The same things were measured in two ways. Each way mixes the same 11 hidden numbers, adds some noise and spreads widely along 6 directions of its own, which tell nothing about the thing.
Some things both ways: the first way, then the second way.
[-27  15  13 -32 -16  19 -28   8  -9   3   8  -1   3  25  18  -7   3   5
 -26  21 -31  32   4  -2  32 -30  29  22]
[-10  -4  -8 -10  29 -12  29 -10   7 -11   5 -31   5 -17   3  -6  -1  40
  15 -47]

[ -7  -6   5  21 -14  -1  16  -4  22 -15   4  18   6 -22 -30  16   5   3
  26 -17  16 -15  12  24  -9  20  -2  10]
[ 30 -20   1  10 -20  26 -30  -3  -8   6  -3   2 -11   6  -1 -35  -6  13
 -19  15]

[-37   7  -7  -8 -10  -6   0 -10  12   4  -4 -11  13  20  28   3   3  11
  15 -38 -22  32  16  10 -24 -12  50 -12]
[-31  20  17   0  28 -21  -1  -1   6   3  12  -7   0 -15  -9   5  -5  21
  18 -23]

[-32   8   2 -69  -4 -17   7 -30   2  26   4   8   1   8  29 -11  -2  15
   5  -1 -31  44  28  13  -4 -18  24  -2]
[ -8   5 -15  -7  23 -22  21 -27 -37  21  -6 -44 -15  -5 -30   4   9  20
  -1 -41]

[-40  15 -31 -28 -26 -10 -28 -25  -2   7  13   9  17 -12  20  10  21 -11
 -11  12   9  35  39  30  18  -1  34  10]
[-31 -14   3  22  37 -22  19  -7   0  -6  31 -12   9  -8   6  31  21  -1
  -6 -32]

[-12  -1   2 -11  -3  -8  14 -17  33  -1  -7   8  -3  -1  17 -15  -4  13
   6 -37 -34  28  34   2  -6 -23  15  -5]
[  1   4   1   0   4  -7  -2   6 -32  11  14  -2 -17  20 -11   7  16 -36
 -12   3]

[-14  14 -26   0  -2   5 -13  -7  11   3   3   4  15   4  10  -6  -2  20
 -15 -23  -5  16  -5 -22  -7 -13  11 -12]
[ -3 -15  -8  -3  11   3   4 -16   0 -15  -2   0  10  -5  15 -13  20  26
  -2 -33]

[  9  14  17   1  20   1  23  12  28   7 -15   5   2   7 -27  11 -22  38
  -3 -24 -39   9  -9 -33 -11 -26 -16  -1]
[-32  -8 -13  10 -27 -29  15   2 -14 -16  13 -12 -13  11  23  29  34 -17
  -5 -18]

[-33   8  15 -28  -5  11  -6   3  32  15  -4  22  17   4  44  -2  19 -16
  11 -16 -37  32   5  -5  10 -11  16  -8]
[ 38 -18   9   5 -16  21  -1  26  -4  37  -3  -8  -1  12  15  22 -21  -3
  -9   0]

[-26 -14 -26 -16   7 -39  13 -33 -15   2   3 -13  25  -8  13  -5   2  23
  43 -33  -6   3  18  16 -38  -5  17 -34]
[ 16   1  10  25  13  24 -26  10 -15 -10   7  38   6  11 -18 -12  22 -42
 -25  15]

[ -1  17 -25  13  16   2   0  -3  16  -2   1  12  -4   2  -5  -8  -1  28
   7 -13   1  12   3 -19   8  -9   5   6]
[ -2  14   6  36  -9  19  -2  14  18  -4  -2  54  -3  38  27  37  26 -55
 -20  34]

[ 14  -4   9  19  28  -1  31  -4  12 -12 -13   9  -1   3 -49   6 -21  37
  28 -13 -15 -21   0 -10   8  -9 -28  -6]
[-26 -15  24 -46 -14 -14  20 -27  -4 -38 -37 -17   6 -18  38 -19 -14  34
 -16 -27]

[ 21  -3   0   7   8  28   9  30 -10  -5   5   8  -7   6 -12  -9  12  10
  23  40 -26 -13 -24 -22  61 -21  -4  49]
[  6 -33  10   4  17  -6   1   3  -3  -8   5 -37   1 -19  10 -22  -6  13
 -15 -34]

[-20  16  -5  20 -27  -1 -23  -6  11 -22   9 -18   2 -28 -17   8  -7  19
 -29  -1  22   3  30  28  20  10  29   3]
[-27  15 -19 -29  18 -10  47   8   7 -20  27  -9 -17  -6  54  43  -1 -31
  26 -20]

[-22  -4  11   6 -17   3 -18   1  38   5  20  25   7 -27   5   6  -8 -11
   3  13  -7   9  25  18  44  23  26  -2]
[-17 -54  12   3 -14  -2 -24 -24 -49  -6  17   7   1 -19  34  25  16 -10
 -48 -10]

[ 15 -12  20  14  21  27  26   7  17 -15  -3   9 -15  24 -16 -25  -8  35
  32 -12 -36  -1  -1 -30   7 -24 -10  12]
[ 10 -15  12  26   4   9  -1   4 -28   0  -2  13 -17  16   0  -9   7 -29
 -23  11]

[-18  19  -2  13 -16  -7  14   0  13   1  -6  28   9 -19 -52  37   3   5
  15 -15  21  -3   6  20 -33   5 -15  12]
[ 21   6 -16 -25 -22   8   2 -11   1   1 -30 -30 -11  -6 -13 -49 -12  69
  23 -23]

[-31  18  33   0  -8  -6 -15   3   4 -17   0   2   6 -15 -40  24  -3  20
  -5   3  11   3  26  27 -10   2  -1   7]
[ -5 -10  -6  -7  -7  10  31  20  29 -33  11  -1   1  -4  38  -8  -3  20
  28 -34]

[  4 -28  12 -11  -1   3  22 -18  18  -1  12   1  -8  -7   6 -32  -8  34
  24 -19 -20   3   7   7 -13   6  14   3]
[-32  11  13   4  17  -4  -7 -21  31   0  34   3  31 -12 -20  31   4   1
 -11  -1]

[  7 -14 -31   9   8  -2  37 -14 -15   2 -30  -4  27  -8 -35  23  17  15
  34  -4  -3 -34 -34  28   7   3 -19  11]
[ 25  24   2 -13 -30  17 -14   3  25  20 -25  -6 -11  30   7  -3 -16 -33
 -22  48]

[ -5  -6   0 -28   2   2   3 -11  -1  18   8  32  -9  -2 -34   8   1  18
  13  46 -12  17  15  26  36   1   3  50]
[ 10  -2 -40  38   7 -24 -19   0 -31  20  44 -30 -33   7 -29 -17  27   3
  16   4]

[ -2  14  -1  -3  14   2 -32  33  -9  17  18  20   1 -17 -14  -2   6  26
   1  44  -5   5 -27 -19  33  -5   3  41]
[-14 -12 -34   9 -11  -4   9   8   2 -26  45 -16  -7 -16   9 -11  21   6
  26 -33]

[-19  -3  11 -48   0   0 -11  -9 -11  16   6  17  16  31   0   2  -9   9
 -15  14 -38  20  -5   5  21 -20  12  11]
[  8   0 -13  25  -5  -4 -25 -14  26 -10  18   5  23   1 -20 -17  24  41
   3   1]

[  6  -5 -19 -29  34  -9  18  -6 -13  18  15  27 -12   4  13 -27  12  25
  62  26 -13   7  -7 -16  24  -7   0  25]
[  2   9  10  22  17  -4 -17  -4  19  12   7 -14  17 -16 -38 -25  -7  27
   3 -19]

[ 30  10   4  17   0  29   9  31  14  -9   5  14 -20   4 -23 -14  -5  20
  -8  14 -25  -2 -16 -36  42 -31 -11  47]
[ 22  41  -4  16 -13  -3 -19   5  72  -5 -17   3  47  -3 -33  -8  -4  34
  11  27]

[  6  -9  13  44   5  22  14   9  16 -19  -1  18 -21  -2 -39 -18  -6  26
  35  -6 -10  -7   9 -11   5 -18 -12  13]
[-38  31  24 -23   4 -20   8 -24  12 -17 -13   0  19 -25 -29 -14 -24  34
  18 -12]

[-16  12  -2 -17  -4 -11 -18  -8  17  12  13  33 -18 -33 -16   1   7  12
   2  40   5  30  44  28  41   5  11  43]
[-11  -8  -6 -12  13 -22   4 -29 -10 -13 -10 -39   9 -28 -15 -21   0  45
  -2 -27]

[-18  14  11  14  -7  27 -31  46   2   5  15   4  -2   1   8   6  23   1
  11  42 -11  14 -20  -1  50   4  44  56]
[-12   4   5  46   5   2 -14  47  49   4  55  13   8  -7  22  34  -1 -14
  24   1]

[-18   5  22  35  -2  43 -35  28  23  -4   3  12  -1  20 -16  -6 -10  19
 -17   8 -34  24  -2 -28  25 -27  15   8]
[-27  27 -20   3 -13 -25  34  14 -32  -6  18  22 -33   8  25  64   3 -42
  32  25]

[-15   4  15 -28  20 -22  -5  13   1  26  27  38  -8 -21  -5  -5   6  22
  51  31  -5  19   5  -6  -4   6   5  28]
[ 27  14 -11  18 -10  15  -4  34  26   4  11   5  15 -15 -15  13 -13  22
  27   2]

Other things, the second way, with their names:
Q_99: [-20  15  17 -23   5   3 -11 -16 -19  -1 -12  31 -11   4  14 -19   8  -5
   9 -15]
Q_42: [-19 -55  -6 -15  11  -8  43 -28 -55  17  12 -77 -40 -10   9   1 -13  -9
 -39 -53]
Q_18: [-17 -13  28  10  10  -3  23  45  -9 -12  19  12   5   5  20  51   8 -60
 -19 -10]
Q_233: [ 32 -13 -10  21  -3  22 -24  20  -2 -34  18  33  -4  10  12 -32  22 -22
  -4  29]
Q_195: [-10   0 -21 -10  15  -4   8 -13 -34 -21  17   3 -16   3   1   4  32  -6
   1 -13]
Q_606: [ 11 -16  41  -4   6  20 -16  -4  -7  21 -15  12   9  21   7  19  -5 -15
 -51  11]
Q_188: [ 15  -9   6 -56   1  20  41 -10 -32  -1 -31 -12 -22 -14  37  11 -47  19
   5 -10]
Q_618: [ 42  11   0   7 -19  27  -1 -13 -13  17 -66  18 -14  24  -5 -11 -14  10
 -22  36]
Q_622: [ 66  15   5   3  10  23 -32  25  37  19  -9   7  38 -15 -33 -20 -32  29
  15  38]
Q_168: [ 45  -4 -45  -5 -17   1 -36  -7  -6  21  11 -32  -2 -21 -23 -59   5  71
  42 -20]
Q_493: [-29 -24   0  -4  16 -11  33   6  25 -13  40 -20  20 -13  35  55   7  25
   4 -41]
Q_709: [ 35  22 -17  -1 -29  27  -6   7 -15  11  -1  26 -35  16   3 -10 -23 -25
  14  52]
Q_164: [  4 -10  -1   6 -26  13   9   6  22   7  13 -18  -5  -3   7  -2 -25   5
   0  -5]
Q_995: [  7  54  -1  18 -35   9 -54  -2  78   7   0   9  35  -3 -49  -3 -15   8
  -6  64]
Q_795: [ 22 -15  -5  48 -16  18 -17  16  25  14  55  15  21  37 -33 -18  31 -34
  -8   2]
Q_684: [  6  13  14 -16  -1  11  -6  19  39 -16   1  27  50 -19   4  20  -5  20
  17 -13]
Q_226: [ 11 -22  -7  23  -8  -8 -19 -13 -14 -13   8   4  17  -2 -23 -33  27  25
  -5 -11]
Q_750: [ 18  37  36   1  39   5   8  12  34  -3 -41  14  24   1 -14   2 -20  12
  -4  11]
Q_268: [ -2 -14   8   9  31  12  48  33  29 -43  15  27  23  15  36  30  22  13
  17 -32]
Q_371: [ 13  31  21 -31  11  -3 -20  20  17  19   1  -6  21 -15 -13 -13 -24   8
  26 -12]
Q_792: [-38  15  47  23  17 -13   2 -37  20 -10 -46  27  40 -10 -15  34  -3   5
 -46   8]
Q_782: [ 25 -15 -27   5 -16  18 -18 -19 -31  10  11  14  -3 -15 -10 -25   6  20
  16  -7]
Q_982: [ 13  -8  35 -10  11  22 -16  11  -6   9 -22  15  16 -10  14  -1  -8  -1
 -22 -27]
Q_543: [  2  -1  -8  12 -32  -2 -33 -12 -46  20   6  -8 -29  15 -34 -26  22  -5
 -15  -1]
Q_942: [-24   9 -29 -11   5 -29   8 -29 -42  -8  -8 -52 -42  -9 -25 -34  14  22
   1 -19]
Q_4: [-23  -5  -4 -33  -3 -30   2 -43   1 -32 -30 -45   7 -36  -4 -35 -11  69
  -5 -14]
Q_367: [ 38  17 -25 -30 -12  14  17  -7  -5 -16 -42 -10 -18 -12   4 -31 -37  10
  16  43]
Q_250: [-44  11 -21  32   8 -37   8 -30  -4   6  19 -42 -16 -14 -35 -15  19  14
  13 -38]
Q_403: [ 42 -10  17  -5 -11  21 -21  17  81 -23 -33  25  75  -7  34  31  -4  30
 -26  40]
Q_143: [ 11  63  19  16 -17  17 -27  10  53  10 -27  47   9  20  -9  -4 -18  -5
  13  50]
Q_525: [ 11 -12  10  35  14   3 -15  25  24  -9  24  24  27  -4  10   7  11 -16
  -1  14]
Q_60: [-20 -18  13  16 -14  -1   4 -21 -23   3  -4  14  -6  13   7  24  13 -13
 -34  -2]
Q_829: [ 25 -57  13  -9  11  23   5  31 -36  20  30 -21  -9   5  28  30   3 -19
 -34 -29]
Q_181: [ 28   4 -17  -2   0  23  -4   1 -20  16 -17  -9 -36  19   8 -20  -1  -9
  -8   6]
Q_170: [-20  15   0  20 -31   6  25 -21 -16   0 -22  37 -23  28  18  45  -4 -62
 -27  47]
Q_439: [-16  26 -13   1  24  -5  26  21   7  18  44  -5 -22  -3  23  39 -11  -8
  52 -27]
Q_561: [ 33  26  11  22 -15  25 -45  11   4  19 -25  35   2  12 -20  -6  -5 -12
 -18  43]
Q_999: [ 56   4 -41  75 -33  15 -43  25 -34  33  16  29 -30  25 -27   4  22 -53
  -4  74]
Q_134: [ 13   6  28 -69  17  27   4  -6  24  12 -28  -3  37 -14  23   5 -23  54
   6 -51]
Q_28: [  5  13   5  -1 -17  10 -29 -23  -6  17 -20  17   5  11 -22 -20  10  13
  -9   4]
Q_813: [ -6   6 -23  -7   7  -2  28 -25  -3  -2   2 -19 -23   5  -2  -3  -8  16
  11   8]
Q_867: [ 15 -33 -33  28  20  -8  10  -7 -38  -3  25 -41 -34 -10  -6 -34  14  12
  -1 -26]
Q_745: [-17  -9  15  19 -17   2   0  11  -2  -6   6  14   2  -4  14   4   2  -4
  -3 -23]
Q_238: [-10 -17  20   0  19 -11  18 -26 -35  -1 -43 -18 -18   9  11  14   0  -2
 -53   2]
Q_375: [ 19  -7   1  13  12  25   6  14 -45 -10  -9  18 -51  20  26   1   1 -60
 -30  34]
Q_320: [ 14 -13  -7 -17  14  -8   8  -2  -2 -13   1 -38  -2 -24  -1 -41 -17  42
  16 -21]
Q_754: [ 13  14 -16  -4 -15   6  36   9 -40  21 -31  -8 -55  28  23  35 -11 -36
  -4  26]
Q_988: [-11  34  12  11  -8 -14 -31 -10  38   9 -14  13  42 -18 -33  11  -1  52
  11   7]
Q_707: [-15  42 -13 -77   4 -10  92 -15 -52  -9 -49 -40 -57  -3   3  12 -48  -9
  25 -14]

Some of these things the first way, each followed by its name:
[-11   7 -15  13 -16  20 -28   9  29   5  -8   6  24 -12   7  10  13  -2
 -38  -4 -25  21  -2  -8  29 -14  12  13] => Q_403
[-30   0  -6   0 -20 -17   3 -22   4  -4 -13 -12  36 -10 -35  45  -3   9
 -10 -24   0   2  20  41 -25   4  11 -10] => Q_4
[  6  -8  33  20  13  25  12  28  18   1 -11  13 -28 -14 -28 -16  10  27
  41  26 -41  14  11  -8  25 -30  -9  46] => Q_18
[-32   3   5  12 -30  41  -1  -1  -4 -17 -20 -14  36  41  -9  21   4 -10
 -17 -31 -25   0 -17  -1 -12 -30   7 -26] => Q_618
[ -9  19  -5   2   3  -7  -1  -1  27  -5  32  18 -25 -12  11 -19 -11  25
  23  -5  19  19  26  -9  10  19  34  12] => Q_439
[-11  -1  50 -21  15   1  29   0  25   0   0  -6 -28  10  14 -27 -26  34
  38 -11 -45  14  21  -1  15 -13  22  -9] => Q_982
[-26   2 -22  -6  -4  20 -14  -8 -18   8   1  12   3   7   0  -4  19  -1
  24  40  -8  15   9  13  46 -15  14  18] => Q_792
[-35   2  21 -60  -2 -16 -18 -22 -14   7  14   3   9  -1  -2  10   5  15
   0  35 -11  29  39  40  20   3  24  22] => Q_867
[-15   1 -14  11 -13  23 -25  13  -8  -4   0  10  19   7  -5   7  24  -7
  -4  21 -14   7  -9   2  36 -21   9  29] => Q_320
[-24  20 -34 -26   0 -23  -2 -28  26  14   3  31  -4 -12  18   6  17   1
  12  -7   0  49  52  18  12  -3  25  24] => Q_238
[ -2  -7  -8 -10 -18   9  10   0 -11   7  15  22  18  -6 -31  18   5   0
  14  18   2 -12 -16   5   0   4 -10  21] => Q_493
[-12  -8  32  -5 -24   8  21   6  56   3   2  15  -2 -21  23  -9   8   0
  16 -44 -34  28  21   2 -30  -2  18   8] => Q_829
[-12  -5 -28  -1  13   9  12 -13  -5  22  -9  26  12  11  -8  -4   4  14
  33   0 -13  -1 -29  -5   6  -8  -9  -8] => Q_28
[  0 -13  25  -4  18  12   6  -1   9   9  11  31 -15 -19 -48   3  -6  29
  36  53  -9   0  16  12  39  14 -16  32] => Q_999
[-24   5 -42  42   2 -11   8 -34   8  -7  -6  21   1 -26 -43  11  -3  17
  39 -11  43 -12  25  33   1  19  -3 -22] => Q_99
[-15  -8  29 -19 -11   3  36 -22  -2 -27  -9 -27  -7  37  -5  -9 -17  22
  21 -32 -39  13  45  15 -11 -35  22 -10] => Q_750
[ -2   8 -22  15  -1 -27  32 -20  22   1 -10   0   3 -28 -44  24  -4  41
  19 -43  15   7  23  15 -61   6   0   9] => Q_942
[ -3  16 -14  54 -22  45  -1  25  17  -9  -8  17   0  -9 -42  20  19   1
   4   5  11  -1 -14  -8   9  -9  -7  34] => Q_754
[ -9 -24  -3  18 -37  33  37  -9   9 -13 -19  -3  23  20  -4   7  11 -21
  21 -36 -30 -15 -13  18  -5 -16   4  -9] => Q_606
[ 11 -10  21  28  18  26  -3  22  25 -19  16  15 -10  21   3 -34 -14  26
  14 -17 -25  -6 -18 -39  21  -9   7   4] => Q_709
[  5  16  27  25  23  18   5  33  33  -5   7  26 -26  -8 -13 -16  -5  26
  32   5 -14   6  -1 -36  21  -9  -7  20] => Q_745
[-15 -10  14  -6   0  13  10   3   0   2 -11  -9  -1  18  18 -17  -5   6
  25   5 -50   5  -2  10  44 -28  23  -4] => Q_371
[-34  -7  32  12  -5  11 -35  -9  17 -16  -7  -8   5 -20 -25   2   6  31
 -13  10  -5  19  39  41  12   5  15   6] => Q_367
[ -6 -14 -15  40 -27  53  -7   4  -7 -20  -9  -7  28  19 -33   7  18  10
 -17 -17  -1 -14 -38  -5 -18 -13  -5   9] => Q_813
